The rows are grouped in 4 ways, from coarse to fine. Each group lies inside one group of the grouping before and may be the whole of it. The rows also spread widely along 15 directions, which tell nothing about the answers.
Some rows, each with its group in each grouping after it:
[ 12  -2   4 -14   7  -9   4  -7 -15   0   0   4 -12  -5  -2   5  -1  10
   5   0  -1  -5  11  20   7 -16   4   5   1 -21   6   8  12  -2   7  -1
  -8 -11  10 -15  -5   3  -1  11  -6  -2  -3 -18  -6]  tupup Furo Q627 Q160
[ -9   0 -19   0   2  12 -10  25   9  16  16 -10   4  -4   7  -2   1   6
   4  11  -2 -12 -13   8 -16   8  -5  -8  12   1 -14   7 -13   6   6  -3
  -7   1 -11   3   2  -4   7 -15   3  -5  22   4  -6]  Vip nog Q79 Q388
[  8 -12   9  24  14   5  20   5   0   3 -11  -1 -30 -10  -1  17  -4  -9
   3  -7 -10 -12  -4 -14  -4   1 -27  20 -13  -5   1  -1 -12  -4   3   0
   8  -5  26  -9  -2 -15   8 -17   7   1  14   5  -2]  Vip posuf Q721 Q558
[ -7  -7  -1  -1  -3  12  -9  19 -10   4   4  -5  -3  -2   5  -5  -3   9
   2   0  -5 -11 -11   4  -7  -1   2   5   6  -4  -3   3   4  -4   0  -5
  -9   6  -9  -8   4  -3   5  -1   2  -2   8  -5  -1]  Vip nog Q79 Q709
[-10  14  -4   4  -5  10 -14  -4   2  16   7  -1  -4   1   5  -4   2  -5
  -3   6  -9   5 -15   2  10   8  22   7   7  11   3   6  -4   6  -2  -8
  -8   1   0   4   0  -4  16 -13  12  -5  -4  12   4]  Tul pekos Q964 Q203
[ 13 -16   5  -1   1 -23   3   6 -16 -30 -14  12  17   4   4  24  -5   5
   4  -8  15 -11  14  19  -1 -29 -10  -9   1  -9   1  16  30   7  15  -7
   6 -16  17  -3  -9 -14 -13  20 -17   8 -11 -20  -2]  Vip Rotu Q795 Q936
[ 21   4  16  -1  19 -10  17 -20   1   5  -9  13 -28 -11  -1  21 -11  13
 -11   1  -1 -19  13 -10  16 -23  -8   1   1 -30   3   4   9 -14  10  15
 -18 -17  32   6   1 -15  11   9  21  23   4   3  12]  Tul fefen Q260 Q448
[-10  -7 -41  14  -7  35 -19 -15   0   1 -14  23 -28 -13  23  -2   7 -30
 -18  16 -10  -2 -27   4   9   5  -1  14  13  26  18  17  13   5 -12   3
  20  -9   0  -5   0  -3   7 -20 -17   9  10  22   6]  Vip nog Q359 Q891
[ -7   5 -19 -10  -5  13  -9 -35 -18   1  -1  25  24 -14   8 -17  -2   7
  10   1  -6   8  10  20  10  17   0  -7   7 -23   4   9  28  21 -13 -17
 -13 -14   1  -5   5   1   8   1 -26  31   7 -16  13]  piz tem Q565 Q392
[ -8  -7   5   5 -14  29   9  -6 -22  -2   0   3  -6   9   6  -9  -7  -4
  13 -13 -11   5  -7 -13   0  10  -7  15 -17  -3   0 -12   4   7 -19   5
  -5   8  -2  -9   3   1 -12  -4  -5   4   4  -8   5]  Vip Rotu Q52 Q217
[ -8   4  23   3   9  -9   4  28   3  11  18 -22   0  -2  -3  -2   2  20
   3   2   1  -7 -13   9 -16   3  -3  11  -8  -3  -8  -3 -18 -13  11 -17
 -14   8  -3  -7   8   3   7  -4   9 -22  -1  -5 -15]  Vip Rotu Q795 Q56
[ -6  -8  -3  -9 -20  12 -25  -1 -29  10  -4  -2 -18   0  -6 -19   2  15
 -12  -6   4  -4  -8  11  13  -6  22   4   3  10   8  18  30 -14   1   9
   3  18  -8   1  -6   2  26   2  13   2 -23   5  -8]  piz tem Q181 Q953
[ -4   0  10   1  10   7  12   2  -4  14   3 -19 -29   5  -4   2  -3   3
   4  -8  -3  -2  -3 -10   1   4 -11  14 -19   5  -4  -8 -29   3   8  13
   5   3  23   4  -5  -1   2 -28  20 -13   4   5  -8]  Tul pekos Q774 Q227
[  0  -5   7   2  11  -9  10  -1  -6  -2  -4  -1  -4 -10  -4  -5  -8  17
   9  -3  -2 -10  15  -7   3   0 -15   4   0 -11   5  -3   0   2   7  -4
   4   8  11   1   1  -6  11  -1  -4  14   5  -8   4]  Tul fefen Q260 Q314
[-10  -2  16  14  -5  -1  -3  17  13 -10  13 -17  11  11   0  -1  -3  -3
   1  -4 -10  -4 -10  -5 -14  13  -7   0   1  22  -8  -3  -3   1  16 -18
  16  17 -11   7  -7   4   4 -17   3 -17 -14   6  -8]  tupup desa Q879 Q578
[-17  -4  -2  -5  -8  23   0   0   0  -5   7  -5  16   4  26  -6  -4   8
  -1  17   3  -1  -8   2 -26   4 -14  -6   1  11   0  -2  -4  15   6  -4
  -8   4  -6  12  18  12 -17 -15 -10  -4   4  -8  13]  Vip posuf Q721 Q712
[  1  -6   8   0  -9  -1  10  13 -10  -2   5  -4  -6   3  -7   6  -2   7
  11  -5  -4  -6   8  -4   1  -6  -2   5  -3  -1  -6   3  10  -1   2   7
  -1  17 -12  -6 -12   3  -5  12  -2  -9  -8 -11  -5]  piz ripi Q691 Q118
[  3   7 -17   9  13   9   5  15  11  27  10   3 -15 -13   2   3   4   2
   2   4  -1 -14 -17   3  -8  10 -17  -2   4 -12 -17   8 -18   2  -8   5
 -10 -15   4   2   0 -10  14 -16   9   6  33   9  -9]  tupup desa Q879 Q892
[ -5  -7   0  -1   8   7 -11   5   2   5   1 -17  -3   8   2  11   3  -5
   5   7   2   6  -3  13   1  -3  17   9   6  14   5  -1 -20  15  18  -7
   9  -1  18   7  -4  -6  -4 -17   4 -23   6   3   1]  Vip posuf Q663 Q624
[  6  -9  17  12  19   2   1  27  15  -5  11 -11 -15   1  -3  17  -5   2
  12   2 -16 -24  -6  -8  -6 -10  -7  15  17 -14  -1 -14 -15  -9   9 -15
 -11   1  -6 -16  -3  -2 -10   7  -2  -9  16   0  -6]  tupup Furo Q943 Q526
[ -3 -20 -17  -5 -13  13 -19  22 -31   0 -13  -2  -6   6  -9  -5   4   7
  14 -11  13  -2   1   8  15 -17  19   4  14   8   2   9  10  11  -8  11
  11   9  -4   5 -14  -9  -3  14  -6  -2   4  -7  -5]  piz tem Q565 Q392
[-13   5  19 -15   2 -10   2 -11  12 -13  16  -7  14   6  11   2  -6  21
 -16  15  11   1   6   0  -3  -3  -2 -12   0  12   4  -8   4   1  25  -4
   4  16  -4  21   5  19 -17  -4  -3 -12 -25   2   6]  piz ripi Q691 Q118
[  1   5   5  -4   6  -8   3  -9   0   7   0  -7   4  -6   2  11   3   2
   7  13  -6   6  14  18   0  -3  17   7   5   1   6  12   0  10  21 -10
  -1   2  12  -4  -2  -4  10  -1  -4 -18  -5 -10   5]  Vip posuf Q663 Q624
[ -1   7 -26  12  -8   0   0   3   1  11  -2  11  -7 -10   8   5   6 -11
   1   6  -8  -6  -6   8  -5   3  -8  -2   6  11  -5  27   9  11   2   0
   2  -5  -1  -5  -9  -8  20 -11  -6   3   2   2  -4]  Tul pekos Q964 Q203
[ -9  -2 -25   7 -26  24 -10 -15   2   1  -4  10  -9   4   9   0   4 -13
 -13   9  -4  -1  -5 -13   6  -1   6 -11  13  35  -1  15  22  12   2  24
  21  19 -17  22 -15   1   5  -9  -4   1 -12  20   6]  piz tem Q565 Q392
[  3 -12 -15   2   6   4   2  10 -10  12 -14  -7 -24  -8   5   5   3   1
   6   5   6  -7   7  16 -12 -12 -11   4   1   6   2  17  -8  12  13  10
  16  -6  20   3  -5  -6  10 -17   0 -10   9  -5  -6]  tupup Furo Q943 Q526
[ -1   2   6   3   7   3   1   7   2   9  13  -8  -5  -2  -8   6  -1   2
   9   0  -8  -3  -4  -2   6   3  12  13   2  -7  -1  -7 -13   0   3  -9
  -8   7  -2  -7  -4  -3   2   1   3 -10   6   1  -5]  Vip posuf Q721 Q558
[  0   6  17 -13  18  -6  16 -12   7  -5  24  -4  14   7  -9   8 -12  16
  13  -5   2  -1  10 -14  13   9  -6   0 -10 -25  -6 -32 -23   9   1  -2
 -11   2   8   6   0   4 -28   2  -5  -1  11  -5   0]  Vip posuf Q721 Q712
[ -4   1  -7  -4 -14  29  -3 -15 -12   7   2   3  -4  10  13   1  -3  -7
   6   4 -10   6  -4   4  -3  -1  12   4   0  -2  -1   5  10  11  -4   7
 -16  -3  -1  -3   1   0  -5  -3   0  -1   2  -6  10]  Vip Rotu Q52 Q217
[ -9 -18  -4  -5  11  24   8   5 -20  20  -3 -15 -51  -8  -5 -17  -3  18
   3  -2   1  -7  -5  -8  -2   5 -20  22 -15   0   7  -6 -23  -8  -2  19
  11  17  12  -3   1   8   6 -24   9  -4  16   2 -11]  piz ripi Q691 Q118
[ -8 -17   1   8  -7  24 -10  -5  -6 -14 -16  -3  -9  21  10   1  -9 -12
 -12 -11  13   5 -11 -17   7  -1  -4  -1  -5  31   5  -6   0  15   2  14
  34   3  22  35  -5  -7 -12 -28  13   1  -6  21  10]  tupup desa Q879 Q578
[  0 -19 -12  13   4  12  -2  18   9  -8  -6  -6 -13   8   6  22   1 -12
  -2   1   5 -13 -11  -8  -8 -13 -12   1   7  20  -2   2 -13  10  13  10
  19   0  11  10  -9 -11 -14 -16   1  -9  15  13  -2]  Vip posuf Q663 Q624
[ -3   5   7  10 -10   6   9 -18  -1  -5  11   4  -5   1   0   5   1 -18
   5  -4 -28   5  -7  -1   4  16   1  20 -15   5   3  -1   8  -2  -2 -12
   2   9  -9 -28  -9   8  -3  -4 -12 -13 -14  -3  -7]  Vip posuf Q663 Q624
[  8   9  19  -3  16  -9  17 -11   2  -2   0   9 -10  -3   6  13   1   0
   1   7  -2   2   5   7  13  -8   7  15  -1 -12   7  -4  -5  -1   1  -6
  -6 -14  15  -6   2   0  -9  11  -8 -12   0  -8   3]  tupup desa Q879 Q892
[ -2  -7  34  -1 -10   1 -11  17 -18   6   2 -25  -1   7 -14  -5 -11  23
   2  -9  -4  -7   7  -9   0  -7  25   4   2   1   0   1  13 -14  16  -3
  -9  30  -2  12   1  -8  24   4  33  -5 -21  -2   6]  Vip posuf Q721 Q712
[ -5   2  11   2  -4  -6   9   6   4 -12  14  13  12   0   6   1  -5  17
 -13  -8  15 -17 -13 -12   0   1 -28 -12 -10  -8 -10 -10  12 -10  -9   3
  -9   0 -10   9   5   7 -16   9  -4  12  -5   3  -6]  piz tem Q181 Q953
[ -1   1   7  20  -1  -3  37   6 -10   5 -17  24  -1 -31  19  -7  -6  20
  -6  -1  11 -20   8 -22 -15   3 -49  -8 -15 -14  -3   5  16  -2 -20  10
   1   1   7  15  22  -9  15   4  -6  30  11  -6  15]  tupup Furo Q943 Q526
[ -3   5 -16 -12   8   5 -23   5   9   5  27 -10   1  13  -2   5   6  -6
  12   7 -11   0 -21  29   3   0  14   9  10  -4  -6   0 -21   7   8 -19
 -17 -19  -5 -23 -10   7 -15  -8  -6 -20   9  -5 -21]  Tul fefen Q260 Q314
[ -9  -1 -37  10 -15   2   2  15  -6   8 -11  12  28  -8  12  -1   6  -2
   5   2  28   3   0   7 -10   7 -14 -26  -2  22 -16  20   4  35  -7  13
  23  -4   4  32  -3 -19   4 -12 -13   8  13   1   3]  Vip Rotu Q795 Q936
[  9   4   9  21 -15  12   9   4   6   5   0  -7   9  16   5  23  -7 -27
  17 -14 -15   4   0  -6 -12  10  -8  -4 -16   0 -24   3  -1  21  -2   4
  -7 -16  13   7 -12 -15  -2 -17  21  -7  -1  -1   5]  tupup Furo Q943 Q526

New rows. What belongs after each?
[  7  15  20  10  -3   1   7  -4   6  22   4 -12   4  -4  -8  15  -1  -3
  16   3 -20   5  19  -1   6   6  24   3   9 -10 -13   8   1   8  10  -1
 -20   4   5   8  -8 -14  26   4  20 -11  -3  -4  13]  piz tem Q565 Q392
[  1  15 -10 -13  -6   4  21  14 -15  31  11   5 -13 -10   1  -9   9  18
   9   4   8  -3  -2  10  -4  -3   0   2  -7 -15 -15  11  -8  -1 -17  24
 -20  -1 -12  -5   2   5   4  13   0 -12  15 -16 -12]  tupup desa Q879 Q892
[ -8  -2  -7  15 -11  15  -1  18   3   4   4   4  14   2   4  -1  -3   1
   4  -9  10  -9 -12 -15  -4  13 -17 -12  -1   4 -19  -5  -1  13 -15   7
  -2   0  -5  22   0 -11  -3  -7   6  12  14   8   4]  piz tem Q181 Q953
[ -5   7 -16 -13 -10  -2   1   9  -9   2  11  22  19 -11  -1 -14  -1  27
   2   3  16 -12   5 -12  19  -8  13 -16  19  -9   1  -6  15   6 -22  12
  -2  20 -33  15   2   3 -10  36 -22  14   6  -1   3]  tupup Furo Q943 Q526
[ -1  -1   1  -3   7  13   4  14   7   4  14  -7 -20  -6   5   7   1   1
  10  14 -21 -15  -5   1  -7  -8   2  19  15 -10   2   0  -7 -11   6  -2
 -19   7 -19 -24   0   8  -4  10  -9 -16  12  -9  -4]  Vip nog Q359 Q891
[ 12   0  -8  17   4   1  21   8   5  15  -5  10 -29 -24   6  10   3  -1
  -1   8 -14 -22   2  -2 -15  -4 -29   4   2 -10  -5  19   7  -7   2  10
  -4  -4   0 -13  -2  -6  22  -3   0   5  15  -2  -4]  tupup Furo Q627 Q160
[ 13  -2   9  -9   9  15  -4 -29 -20   3  -3   1 -25   4  -3  11  -8 -15
  14  -9 -24   8   2  17  21  -1  17  29 -10 -31   9   0   6  -3  -3  -7
 -21 -25  27 -31  -7  -5   0  -2   6   2   3 -13   1]  Vip nog Q359 Q891
[ -3  21  32  12  -2 -19  16  -8  32 -12  11  -4  13   9  18  27  -5  -6
 -15  18 -11  -3   4 -11 -12  -6  -4  -6   2  18  -4   4   3   1  31  -9
  -7   5   2  15   1   4   0  -5  10 -20 -31   5  15]  Tul pekos Q964 Q203
[ -1  22  21 -14  18  -8   3 -30   2  11  17   9   5  -7  -5  -8  -5  19
  -8   4   1   7   3  -1  33   9  25   6   2 -20   9 -16  -2  -6  -5 -10
 -12  -2   9  11   8   3   4   7   3   4  -4   8   8]  tupup desa Q879 Q578
[  9  -1  21   4   0  -1  15 -19 -11  -7 -12  12 -10   0  -1   8 -12   4
 -10 -13   7  -1  12 -23  23  -6  -3   0 -12  -6   7 -12  15  -1  -8  17
   8   2  21  21  -1 -10  -1   3  14  15 -11   8  15]  tupup Furo Q627 Q160
[ -6   8   9  -7   0  -9  21 -10 -13  -9  -1  14  10  -7   9  -3  -2  15
   4   2   7  -1  13  -6  10  -6  -5   2  -5  -5   8  -5   6  10  -5   1
  -2   6   2   3   7   6 -11  15 -20   4  -5 -16  10]  Tul pekos Q774 Q227
[ -2  -2   7  -3  -4  -2   1 -21 -21 -13  -7  13 -11   6  -1  -2  -7  -1
  -3 -14  -2   4   1  -8  25  -3   6  13 -11   3  15  -3  15   0  -6   1
   9   4  13  -2  -7  -1  -2   1  -3   8 -20   1   2]  Tul pekos Q964 Q203
[  5 -14   3   0  -7  17 -14   8 -16   4  -1 -17 -10  23  -7  13  -7  -8
  10 -17   0   2  -8   4   2  -6  10   5 -11   1  -9   0  -6   8   5   9
  -3  -7  20   3 -12 -12  -7 -16  26  -8   0   1  -6]  Vip posuf Q721 Q712
[ -6  -1  -6   7  -6  14   0  -9  -6   0  -1   4  -9   1   3  -4  -5  -9
   8  -4 -18  -1  -2 -10   5  10  -1  11   1   5   4   2   4  10  -5  -2
   2   9  -2  -6  -7  -3   8 -10  -4   7   0   2   5]  Tul pekos Q964 Q203
[  2  -3  -7  11  -2  -1 -15   5   2   8  -3  -3 -10  -3   5   4   2  -5
 -16  -1   2  -7 -14  14  -8   1  -7  -6  -1  12  -2  18  11  -1  12  -5
  10 -10  15   8  -4  -9  23 -26  18   0  -8  13  -7]  tupup Furo Q627 Q160
[ -5 -21  -8   5   8  31 -25  11 -17  17 -11 -23 -37   3  -3  -6  -2 -12
   9  -5 -11   3 -16  11   4   7  14  27   1   9   8   3 -19   2   4  -5
  11  -4  25  -8  -5 -13  17 -34  19 -11  17   9  -5]  Vip nog Q79 Q388
[-22   7 -39   4 -12  17 -26  20  20  25  25 -10  16  -3  -5 -16   8   4
   2  11   6  -3 -17  -2  -1  26  10 -21  22  29 -18   4 -16  21   1   5
  14  24 -31  28 -12  -1  13 -21  -2  -8  15  25 -10]  piz tem Q181 Q953
[ -4  -6 -18  21 -25   3   6  30  -7  10 -12  -2   3   1   0  -1   2  -2
   5 -11  11  -8  -2 -16 -11   0 -17 -14  -7  27 -18  18   6  15  -5  23
  19  16  -4  26 -11 -19  17 -10  13   3   0   5  -1]  Tul fefen Q260 Q314
[-10 -12  -2   4  11  29   3   3  13  -1   5 -15 -12  17  19  13  -6  -6
  -1   7   4  -4 -15  -4 -23  -1 -25   1  -7   9  -6 -13 -31  15  14   7
   1 -11  20  14   6   2 -26 -35   6 -11  20   7   2]  Vip Rotu Q52 Q217
[ -2 -16  -1  10  -2  -1 -18   7   4 -24   1  -6  -1  12   3  15  -5 -16
  -6  -9  -8  -9 -15  10  -7  -1 -13   2  -3  14   1   9  14  -3  20 -17
  17  -6   7 -10 -13  -3  -5 -18  -1  -4 -15   5 -11]  Vip nog Q359 Q891
[  2  -8 -16  -3   2  16   1 -10 -20   9 -11   1 -14  -4  -1   2   2 -11
  24   2  -8  14  13  20   9   4   8  17   0  -6   5  10  -3  24  -4  -1
   4 -10  17 -14 -13  -5  -1  -7 -13  -7  13 -17   2]  piz ripi Q691 Q118
[-2 -2 -6  0 -7  6 -4  4  0 -4  4  4 12  1  7  8  0  1  1  7 -2 -6 -2  5
 -2 -7 10 -3 13  4  1  7 11  8  5 -4 -4  5 -8  1 -1 -3 -4  9 -7 -2  1 -3
  7]  Vip posuf Q663 Q624
[-11   0 -11 -13   0   7 -31  11   1   3  20 -12   9  13   2  -1   2   2
  -4   3   1   1 -23  25   1   1  21   0   8   5  -4   3  -5   2  11 -15
  -5  -6  -7  -7  -4   6  -7 -12   4 -18  -1   3 -15]  Vip nog Q79 Q709
[ -6  -9   4  19   7  10  10  13   1   2 -15  -4  -9 -11  18   7  -1 -10
   5   9  -5  -2  -2   1 -14   6 -16  14  -2  11   3   6  -9   8   5 -10
  10  -4  18   1   9 -11   8 -19  -3  -8  13  -4  11]  Vip nog Q79 Q388
[  6  17 -14   2   3 -18  11 -26  10   3   2  26   9 -25   7  12   6   0
 -10  23  -4  -3  14   8  12  -3   9  -6  14  -1   8  20  23   5  11  -6
   3   2  -3  -1  -3  -3  15  14 -22   5  -8   1   8]  Vip posuf Q721 Q558
[-11  -3  -7  10 -10  13   2   9  -8   1  -3  16  -1  -6  10 -10  -3  15
 -17  -2  16 -14 -16 -23   4  -3  -9  -7   2   9   3  -3  14  -5 -16  12
   7  16 -10  22  11  -7   2   5  -1  19   3  16   9]  Vip Rotu Q52 Q217
[ -3   9   8  -1   1   7   2 -14  10  -2   7  -4   5   9   8  16  -3 -15
   3  10 -11  12   2   1  10   4  20   8   1   7   0  -8  -8  13  10  -3
   0   0   5   2  -5   0 -12  -5  -2 -22  -5   0   9]  Vip nog Q79 Q709
[ -9   0  -9   3   5  -6  -3  12  -8  18  -4  -8   9 -15  -1 -14   3  12
  12   2  11   5  10  15  -6  13  -1  -3   0   4  -1   9 -10  19   4 -11
  16   3  12  13   3  -8  22 -17  -3  -5   8  -5  -1]  tupup Furo Q943 Q526
[ -9  12 -18  -2  -7  29 -17 -14   0  26  10   6  -7  -5   8  -8   4  -6
  -3  14 -10   8 -14   8  12  14  25   4  10   2  -1   8   2   9 -13   0
 -15  -5  -6   4   0  -1  12 -12   9   2   8  13   8]  piz ripi Q691 Q118
[-18  -3  -6 -11 -10  14   1  19 -21  15  16 -10   3  -1  -2 -27  -1  28
  12  -5   8  -3  -7   0 -10   8  -1   2  -7  -4  -5  -6  -7   1  -9   5
  -8  24 -21  -1   8  10   0   1  -6  -5   7 -11 -10]  Vip Rotu Q52 Q217
[-10   2   5  -5 -35  12 -11  -4 -17  -2   9  -8  20  15   7  -7  -3   0
  -3  -4  -4   8  -4   8 -13   3  16 -10 -10  16  -8  14  27   7   8   2
  -7  16 -16   7  -3   7   4  -5  12  -9 -32  -7   2]  Vip posuf Q721 Q558
[  2  -3 -15  -5  -2 -13  -4  11   7 -10  10   4   0  -1   1  12  -1   6
 -12   3   6 -19  -4   5  -3 -14 -12 -14   6   4  -6  15  15  -7  17   7
   8   4 -11   1 -11   2  -4   4  -8  -1  -8   4 -13]  Vip nog Q359 Q891
[  5   6   7 -15   3 -19  10 -19  -3 -14  10  14  24  -2   3  12  -6  16
  -2   1   5  -4  13  11   6  -8  -2 -11  -3 -21   0   2  20   3  10  -7
 -11  -6   4  -3   1   4 -14  16 -15   7 -10 -14   3]  Vip posuf Q663 Q624
[ -3   2  -1  -3 -15  10  -5  -7 -17   1  -3  11  14   1   9  -2  -4   3
   1  -1   5   6   2   7   5   1   8  -6  -2  -4  -3   9  24  11 -10  -1
 -10  -5   2   9   1  -3   0   5   2  10  -8  -8  13]  piz ripi Q691 Q118
[ -2 -11  -2   4  12  -3  -6   5 -12   0 -15   4 -12 -11  13  -5   0  11
  -8   1  10 -10 -11  17  -7  -9 -22   8  -5  -2  11  12   1  -3   5 -14
   2 -20  29  -4  13  -7  12 -15   1  12   6  -5  -2]  Tul fefen Q260 Q314
[  8   7  -4 -22   5 -19   4  -2   3 -10  18   1  30   6  -3  19  -6   7
  21   6  -2   0  24  23   6  -9  15 -13  12 -23 -11   3   7  18  17  -7
 -15  -8  -6  -9 -13   0 -20  21 -20 -10   1 -26  -2]  Vip nog Q79 Q388
[ -2  -9  19  -4   1   8  -3   7 -23   3  -4  -8 -14   4 -14  -4  -5  13
  10  -9   1   3   7 -10  26  -6  24  20   1  -4   9 -12   1  -3  -8   3
   1  19   3   4  -6  -4  -1  14   9  -5  -4  -2   5]  piz ripi Q691 Q118
[  7 -11   9  -1   5   2   8  -8  -7  -2 -10 -15 -18   6   2  17  -9  -7
   6  -2  -6   2  16   6  -3  -6  -4   5 -12   3   0   8  -2   8  25  10
  12  -2  30   2 -10  -8   3 -19  12 -13  -5  -6   3]  Vip nog Q79 Q388
[-17   3 -16   6   1  23  -8  24  18  27  12 -25 -18   6  17   3   6  -1
 -10  15   3 -10 -26   4 -31   4 -16  -6   1  27 -15  11 -36  11  18  11
  -2  -5   8  19   5   1   8 -46  26 -20  16  17  -7]  Tul pekos Q774 Q227
[  2  -8  13   1  -3  -2 -15  19   1  -9  12 -20   6   6  -8   9  -7  -1
  16  -1 -26 -11   5  11  -8  -4  15   9  17  -6  -3   8  15  -7  24 -24
 -11  14 -17 -22 -12  -2  11   8   0 -12 -12 -14  -4]  Vip nog Q359 Q891
[ -7   5  12  19  -6   3   5   9  10   6   4  -2   0   3   1  -1  -7   5
 -11  -9   4  -9 -13 -31   4   9 -14  -4 -10  14 -10  -9  -5  -3  -6   9
   4  11   4  27   3 -12   9 -13  24   8  -3  21   5]  Tul fefen Q260 Q314
[-12   2  -9   2 -17  12   1  -3   4 -11   4  14  23  -2  28   0   3   4
  -9  14   4  -7  -6   8 -23  -2 -23 -19   6   7  -8  15  22  11   2  -4
 -10  -7 -13  10  10   9 -10  -1 -17   8  -5  -9  10]  piz tem Q565 Q392
[  5  -8   1  15  -4   7   6  16   7  -3  10 -10 -16  11 -14  11  -3 -15
  15 -15 -21 -11  -5 -15  -2   8 -10   8   0   7 -15  -2  -5   2   4   4
  13  15 -14 -11 -26  -4  -1  -8   2 -10   4   5 -16]  tupup desa Q879 Q892
